There are 4 ways to turn a row about zero (a turn may also mirror it). The second row of each pair is the first, turned, with some noise.
Some pairs, each with its turn after it:
[-20 -11  -7 -13   3]
[-18   8 -18   3  -4] | Q463

[ 16   5  -7  -3 -25]
[  0 -20 -17   2 -16] | Q953

[ -1 -27  14 -12  -2]
[  2 -14  10  26  -9] | Q408

[35 -1 -1 -9 20]
[-22  -5  26  -3  26] | Q869

[ 4 21 -4 27 -9]
[ 12   6   0 -26  21] | Q408

[-17   2  29   2  15]
[-21  18  19  11   9] | Q463

[  5  22 -12  10  25]
[  4  24 -26 -15   1] | Q408

[ 41 -10  11  25  31]
[-25 -31  22  19  34] | Q953

[  2  12  33 -13   7]
[ 18 -13  -3  -6 -27] | Q408

[ -1 -19 -20  22  28]
[  5  35 -10  21  16] | Q408

[-19  10  -2  19  55]
[-54  11  -6 -11 -27] | Q869

[-12 -22  -2  32 -19]
[ 14  31  -6 -27   1] | Q463

[-31 -24  -3   0  -1]
[-20  26 -20  -9   0] | Q463

[-10   2  14   1 -20]
[ 18   4 -13  15   0] | Q869

[ 18  -2  16   2 -35]
[  9 -37  11  -5  16] | Q408

[-44  47  -5 -20   2]
[ 39  38 -32 -25  13] | Q953

[ -4 -19   9  21  -9]
[-26   0   9  -9 -10] | Q953

[ 7 16 -1 47 -7]
[-14 -36 -34   1   2] | Q869

[ 4 12  1  3  6]
[ 3 -3 -5 -3 12] | Q953

[-23  24   3   3  -6]
[ -1  15   7  17 -23] | Q463

[ -2 -44  31  32 -15]
[-44  -9  35 -23 -20] | Q953

[15  2 -3  1 -6]
[ 2 -9  2 -1 15] | Q869

[-22 -14   2 -16  46]
[-30  29  23  -2 -29] | Q869

[ 28 -18  48   0   5]
[ 3  1 23  6 55] | Q463

New pairs. What belongs after each?
[  3 -14  14  15   2]
[  0  12  10 -12  16] | Q463

[-28 -15  30  37 -26]
[31  2 54 -4 12] | Q408

[ 4  1 -9 14 -1]
[  6   1   5 -12  -7] | Q463

[-16  18 -14  -4   9]
[ 11  19 -16   4  10] | Q953

[ 32  21  28  47 -17]
[ 51 -15  -6 -28  32] | Q408

[-10 -55 -22  24 -25]
[ 30 -45  19   4 -39] | Q869

[  1  13 -15 -11   4]
[-16   3 -12 -10  -3] | Q408

[-14 -20  13 -14  15]
[ -3  15  18  14 -19] | Q869

[  2 -19  18   7  13]
[-10  -1  27  -3   5] | Q953

[-10   9   7  -2  -8]
[  7   9 -13   3   0] | Q869

[ 1 -6 -4 -6 13]
[ -3   6 -10  10  -6] | Q408

[-55  -5 -12  -2  -7]
[-23  37 -25   3 -28] | Q463

[ 50  17 -27 -12 -34]
[-25 -42 -31 -18  35] | Q408

[-10   2 -13   6   7]
[-6 15 -8  6  6] | Q953

[ 17 -37  12 -18   6]
[  3 -13  39  17 -15] | Q953

[-26   7  26 -31  29]
[-44   3   6  32   7] | Q463

[ 0 25 -5  2 -8]
[  8  -2 -25  -7   6] | Q953

[-24  17  22  -8  55]
[ 19  36 -13  -2 -51] | Q408

[-15   5 -14  12  -3]
[ -9  17 -15   0   1] | Q953

[ 7 14  1 24 12]
[-15  -4  -7  -4  24] | Q953

[ -2  -4  -3 -17   3]
[ 5 12 13 -5  1] | Q869

[ 11  -4  -2  13 -39]
[ 30 -27 -11   8  12] | Q869

[-21  15 -34 -34  55]
[-60 -36  -8   7 -34] | Q463

[-7 -4 -2 -2  1]
[ 1  2  2 -2 -8] | Q869

[  3  26 -24   8  15]
[  1   6 -26  15  23] | Q953

[ 18 -11 -12   4   7]
[ -7 -17  16  -6   3] | Q869

[ 33  42  19 -38  55]
[-30 -60  40  38   9] | Q463

[  3   8 -11  19   8]
[  3  -3  14 -16 -14] | Q463

[-21  -1  -1  11  34]
[-29   8  -3  -4 -27] | Q869

[ 24  -9  16  -2 -11]
[17 -5  1  2 26] | Q463

[ 10  55  10 -17  21]
[ 39 -12 -20  -8  44] | Q953

[  6 -16  -2 -25  55]
[ -2  20 -37  36 -33] | Q408

[-20   6  -4 -21  22]
[-33  -5  -5  12 -11] | Q463

[-18  -2  16 -19  51]
[-55  -8  14   9   8] | Q463

[  9 -14  -8   2  22]
[-7  4 15 22 10] | Q953

[  0 -15  15   2 -54]
[ 39  31 -22   7  18] | Q463

